The same things were measured in two ways. Each way mixes the same 11 hidden numbers, adds some noise and spreads widely along 6 directions of its own, which tell nothing about the thing.
In the rows, zero is written as 128.
Some things both ways: the first way, then the second way.
[157 130 131  79 138 116 133 143 185 125  85 137 122 100 128 168 147 133]
[129 132 109 148 128 126 134 155 137 145  97  98 149 127 133  90 145 137
 143 154 110 130 128]

[162 161 156 123 164 100  96 153 140  90 100 137 144 134 162 161 135 133]
[104 125 106 105 126 124 176 109 160 127 114 178 101 125 163 126 159 122
 101 147  88 158  99]

[147 139  77 123 138 164  96 119 108 146 156 171  71 124  94 140 112 151]
[123 121 128 103 131 130 142 104 134 122 115 165 128 163  92 132 157 141
 136 152 113 107 111]

[137 156  60 143 145 106 162  99 117 145 147 178  82 123 108 141 130 143]
[ 93 112  88 125 121  70 116 136 143  59 151 159 100 150 156 148 125 116
  64 116 127 142  85]

[110 156  87 136 146 117 173 129 150 116 156 118 119 111 159 110 127 108]
[163  93 128  79 131  99 171  58 126  77 156 158 131 135 177 148 110  99
 130 105 135 205  65]

[ 99 103 129  87 139 164  99 145 133 137 142 128  91 147 100 131 136 173]
[140 127 178 119  86 165 111 149 146  90 139 167 128  84 112 100 143 146
 150 111 122 132 124]

[138 167 135 167 121 109 201 156 115 148 131 181 117 151 110 129 135 125]
[105 113 126 148 147  90 135 114 162  88 116 154 114 124  99  98 108 100
 145 108 134 124 133]

[109 131 105 102 146 149 141 153 137 151 159 163  78 144 141 121 128 131]
[110 105 129 115 129 104 116 113  79 122 103 155 171  97 221 122 145 149
 125 137 131 157  66]

[122 150 132 115 151  88 143 130 122 132 114  78 152 134 145 125 132 119]
[114 108 110 136 116 103  88 130 121  78 131 158  99 142 159 168 123 137
 120 123 152 117 102]

[131 118 108 149 122 110 189 147 106 139  78 126 142 121 107 146 135 104]
[140 140  95 156 121 117  95 144  76 114 142  78 130 167 126 148 111 123
 143 118 152 109 115]

[ 93 131 113 108 164 124 126  87  50 116 120 139 136 131  70 177  96 146]
[ 87 121  90 124 108 108  93 127 117 100 177 152 117 192 116 125 119 100
 119  89 129 147 127]

[154 122 104 159 137 138  66 129 114 126 119 121 116 162 115 139 119  78]
[111 117 121 121 141 136 127 125 151 119  86 194 110 130 119 127 152 134
 129 150  87  79  88]

[130  70 138 182 111 148 158 164  70 134  77 163 129 133  81 130 133 120]
[150 149 107 152 148 105 151 131 104 132 103 176 139 143 143  99  98 110
 163 122 114 139 116]

[164 142 174 146 126 106 157 210 130  93  57 151 168 155 118 158 132 107]
[128 136 126 155 126 168 120 143 134 125 109 132 119 128  77  93 128 132
 153 143 121  92 146]

[163 145 201  74 162 122 137 171 186 123  94  69 176 103 166 147 150 133]
[123 129 118 151 108 171 114 142 140 121 110  82 111 127  81 108 134 162
 115 140 142 108 137]

[136 136  67 190 124 146 134  99  87 128 163 171  85 127  86 107 101 119]
[119 104 125 110 138 106 171  83 163  97 148 207 125 152 114 120 102  94
 142  98 103 162 106]

[134 114 148 122  88 134 163 124 145 194 119 152  97  97 114 119 146 154]
[141 145 119 130 121 116 164 153 138 114 124  89 127 121 135  96 139 105
 182 117  97 144 102]

[161 190 108 123  92 177 150 110 129 171 214 150  73 149 111  77 112 150]
[ 93 106 116 108  80 151 117 130 151  65 135 156 110 126 123 102 138 169
  91 144 132 151 107]

[119 152  84 140  99 163 150 124 123 143 168 126  84 130  90 127 111 141]
[157 120 155  93 118 138 159 106 123  92 148 138 127 112 114 104 128 102
 178 138 124 159 133]

[138 154  72 163  90 156 133  82  77 175 170 137  72 102  90 131 113 169]
[139 133 111 141 153  87 175 110 135 103 113 165 105 144 129 142 133 107
 156 171 135 122 136]

[139 146 124 142  83 146 106 120  74 149 116 152 104 122 105 135 109 159]
[130 136  70 127 139 141 131 125 155 179  81 141  84 198 102 111 121  99
 153 135  94 126 152]

[115 109  97 146  99 178 130 112  76 189 140 188  65  92  97 142 111 152]
[ 98 140  71 179 124 102 128 155 104  94 130 169 158 150 205  99 153 126
 159 131 122 133  74]

[146 101  99  96 135 128 113  56 120 133 131  84 134 102 151  81 112  63]
[181 109 110  99 171  72  95 101 136 132  68 148 118 196 101 166 120 113
  84 112 125 100  72]

[115  85  99 136 143 131 123 103 131 151 129 116  90  97 101 153 153 154]
[150 132 129 105 144  95 134 116 147 141 137  83 104 160  77 146 137  79
 128 109 114 127 132]

[165 177  68 145  77 144 169 106 149 175 191 115  66 102 143  83 135 141]
[146 146 186 162 103 141  94 164 148 144 148  56 121  92  64 131 153 129
 178 121 160 103 208]

[130 117 154  98 163 112 109 144 139 130  99 151 116 121 131 160 146 167]
[111 142 141 130 112 109 160 138 125  95 144 147 135  98 169 138 188 146
 130 151 116 127  88]

[173 150 121 124 107 164 208 165 140 172 149  93 128 134 124  83 134  88]
[109 125 125 145  85 132  95 157  80  88 131 141 161 118 166  83 105 168
 155 133 161 161 132]

[108 106 119 131 118 123 131 135 144 138 109  82 128 140  75 134 140 139]
[154 106 132 124 151 145 113 118 130 148  80  91  98 137  70 136  72 120
 154 140 126 101 160]

[167 142 161 110 105 100 165  97  99 111  93 153 151 115 119 110 108 125]
[163 133 128  99 157  65 181  95 145 127 113 148 133 173 105 133 150  95
 158 145 113 141 117]

Other things, the second way, with their names:
<117>: [104  90 113 124 126 142  86 130 165 138  65 160 123 134 121  98 107 155
 117 121 111 121 114]
<54>: [125 132 162 160 144  79 117 140 126 109 130  87 150 108  79 109 140 110
 168 131 160  99 163]
<232>: [200 146 190 118 135  98 131 127 122 115 143  69 136 134  62 187 179 126
 163 144 150  72 120]
<92>: [ 96 109  71 125 124 152 118 116  75 121 125 129 126 150 166 136 106 145
 104 147 113 128  84]
<301>: [116 131 142 121 120 151 149 107 105 130 175  68 108 121 108 157 154 101
 165 121 120 117 132]
<269>: [107 130 120 127 128 100 102 123 114 100 151 190 111 147 125 133 109  92
 100  95 130 137 127]
<542>: [112 120  92 103 110 110 131 140 111 106 107 133 125 162 164 136 131 158
 125 145 108 140  76]
<287>: [139 160 157 159 123 144 109 153 128 118 112 165 133 112  61  75 125 133
 136 126 139 102 170]
<189>: [108 127 100  93 110 110 160  96 133 166 131 102 135 185 140 131 142 128
 153  96 108 187 105]
<98>: [166 158 171 156 133 176 125 143 183 228 117  30 120 138   4 126 169 111
 188 107 105  78 201]
<288>: [134 127 111 107  86 119 148 131 180  92 186 149 130 177 105 106 128 108
 113  78  99 193 100]
<128>: [104 131  66 143 101  77 103 175 112  42  97 229 116 140 248 106 109 154
 111 128 130 166  57]
<290>: [123 123 122 173 114 149 104 125 108 116 119 161 152 128 142 119 129 161
 161 138 160 120 131]
<434>: [115 137 132 144 107 133 111 165 125 116  98 123 127 129 114 125 163 174
 142 169 128  83 128]
<125>: [ 76 105 108 165 140 117 110 118  73 180  90 104 189 115 197 112 107 161
 181 119 129 135 108]
<10>: [116 139 109 151 105 114 137 141 123 140 126  99 144 166 139 123 136 149
 192 121 136 143 128]
<99>: [120 146 103 115  67 122 125 152 152 111 168  86 130 164 138 108 170 138
 112 101 130 190 108]
<163>: [137 107 144  72 103 137 124 119 121  82 154 129 120 138 112 147 127 136
 125 116 105 130  75]
<527>: [138 134 123 127 120 134 131 142 124 144 109 137 128 122 169 128 150 128
 165 128 101 133  99]
<390>: [125 123 143 125 118 120 100 147 168 126 122  87 111 108 104 110 128 111
 105  71 111 136 111]
<51>: [145 106 113 131 146 115 133  95 132 142 123 109 136 129 126 110 101  95
 111 116 137 167 137]
<405>: [136 154 147 118 109  99  98 157 107 137 124 116 141 141 108 119 129 140
 127 116 144 140 152]
<341>: [ 71 107 102 142 128 113 109 149 112 113 124  97 138 116 142  97 107 127
 136 127 114 124 121]
<557>: [138  98 155  83 131 150 143 105 105 139 126 105 160 107 145 145 153 133
 161 133  79 116  57]
<181>: [151 144 148 121  98 125  91 153 135 111 125 146 126 150  95 126 141 146
 120 111 144 126 129]
<459>: [131 125 138 143 110 175 123 130 129 183 116 102 141  93 152 105  84 128
 172  72 100 170 130]
<119>: [155 110 151  86 146 133 184  65 156 144 132 124 145 145  82 126 155  99
 150 110  95 144  91]
<270>: [102 115  93 113 141  63 135 123 124  77 114 176  92 143 179 150 115 108
 102 122 113 139  67]
<410>: [101 119 107 133 149  89 155 120 136 114  94 109 113 129 133 120 118 117
 164 123 113 122  99]
<225>: [135 151 131 140 119 141 164 128 111 140  96 163 128 120 141 131 138 169
 154 168 127 122 132]
<497>: [ 90 132 173 166 106 118 104 159 127 134 161  70 161  68 137 125 161 136
 152  98 138 118 136]
<453>: [146 129 151 117 114 168 132 127 122 114 166  90 101  94 104 158 160 117
 101 141 110 101 115]
<361>: [138  86  76 159 151 126  82 119 102 106  94 108 137 154 141 159 118 155
  67 186 154  73  88]
<458>: [141 140 125 142 104 123 105 125  84 133 169 106 140 128 183 165 158 125
 121 115 165 157 113]
<346>: [109 114  96 132 165 108 145  93  97 170 124 117 125 130 167 160 116  98
 100 132 111 135 111]
<144>: [102  92 112 138 132 102 140 112 169  74 101 171  88 104 151 149 114 148
  85 162 139 131 116]
<432>: [106 109 108 105 129 122  92 147 152 137  95 130 108 139  98 114 121 133
  62 141 102 114 133]
<25>: [104 102  96 119 160  77 177  86 181 118 101 177 101 148 132 127  95 101
 115 118 103 162 109]
<182>: [147 117 134 112 151 125 152  86 151 147  93 158 122 131 125 117 127 100
 155 105 109 149 106]
<198>: [139 115 139 157 133 134 148 100 139 170 136  54 138 114 118 167 106 139
 138 109 136 135 136]
<133>: [ 80 109  97 139 120 140 105 139 198 149 121 116  82 147  83 114 123 109
  99 106  97 125 163]
<299>: [110 123 102 130 114 149 118 121 127 137 143 140 127 158 117 101 124 112
 131 115 118 150 138]
<46>: [155 112 143 134 133 152 142 104 153 141 115  94 127 114 104 138 126 132
 144 115 122 123 113]
<247>: [109 126 121 143 136 103 115 137 123 104 138 201 129 127 170 134 129 102
 142  89 100 121  80]
<15>: [101 117  99 118 156  77 154 136 162  91  74 190 102 132 144 100 106 109
 127 126  84 124  82]
<77>: [ 75 112  80 126 115 127 151 126 141 108 127 191 131 138 185  95 132 126
 129 128  86 166  86]

Some of these things the first way, each followed by its name:
[168 171 161  94 131 126 111 114  88 107 111 100 172 129 142 118  97 115]
<225>
[104 123 140  95 134 150 124  97 114 142 166  74 112  64 175 101 115 163]
<458>
[139 110 121 115 117 125 113 100 171 106 120  70 133  93 113 116 109 109]
<361>
[165  97 123 150 122 132 141  89 130 108 116 128 136 100 114  93 129  91]
<288>
[111 147 110 160 156 109 138 169 126 138 116 141 106 130 120 188 138 149]
<301>
[117 157  99 126 127 146 147 162  92 123 125 178 102 137 113 140 114 154]
<290>
[140 152  97 142 149 138 132 153 111 106 117 148 115 123 116 168 115 119]
<299>
[151  94 156 106 131 139 112 160 137 161  95 125 113 142  96 142 161 156]
<434>
[145  89 126 109 139 142 170 148 112 157 117 141 103 129 100 114 164 155]
<405>
[120 143 142 116 131 123 161 117 139  89 138 113 138 106 133 123 114 130]
<51>
[120 140 125  79 173 104 137 113 169 143 138 129 109 108 152 143 142 138]
<497>
[129 123 150  94 112 116 114 146 143 137  99 137 113 110 151 117 128 157]
<527>
[ 99  69 142 199 102 141 143 178 116 130 109 152 112 167 110  93 155 115]
<459>
[119 116 159 110 126 118 167 150 157 168 117 157 103 130  75 138 135 180]
<341>
[122 113 110 123 129 109 105 142 164 113 104 164 101 158 112 126 111 100]
<557>
[136 138 137 128 112 126 132 149 121 118 123 155 125 194 112 100 132  96]
<117>
[164 129 102 169  96 132  90  95 113 112 118 114 124 124 141 129 128  69]
<98>
[123 121  98 132 130 155 110 113 146 134 157 192  63 100 121 121 113 152]
<119>
[154 153  77 138 112 108 164 143 153 135 129 175  92 158 110  93 119 116]
<163>
[124 113 202 109 146 102 167 164 156 192  98 123 140 114 132 137 166 160]
<410>
[120 125 161 114 113 109 107 146 169 107 121 154  92 103 126 119 115 217]
<453>
[115 150 157 125 117 111 178 145  86 129 111 180 146 179 115 110 102  94]
<125>
[134 128 140 182 127 122 145 110 102 143 142 155 113 141 106 111 139 138]
<25>
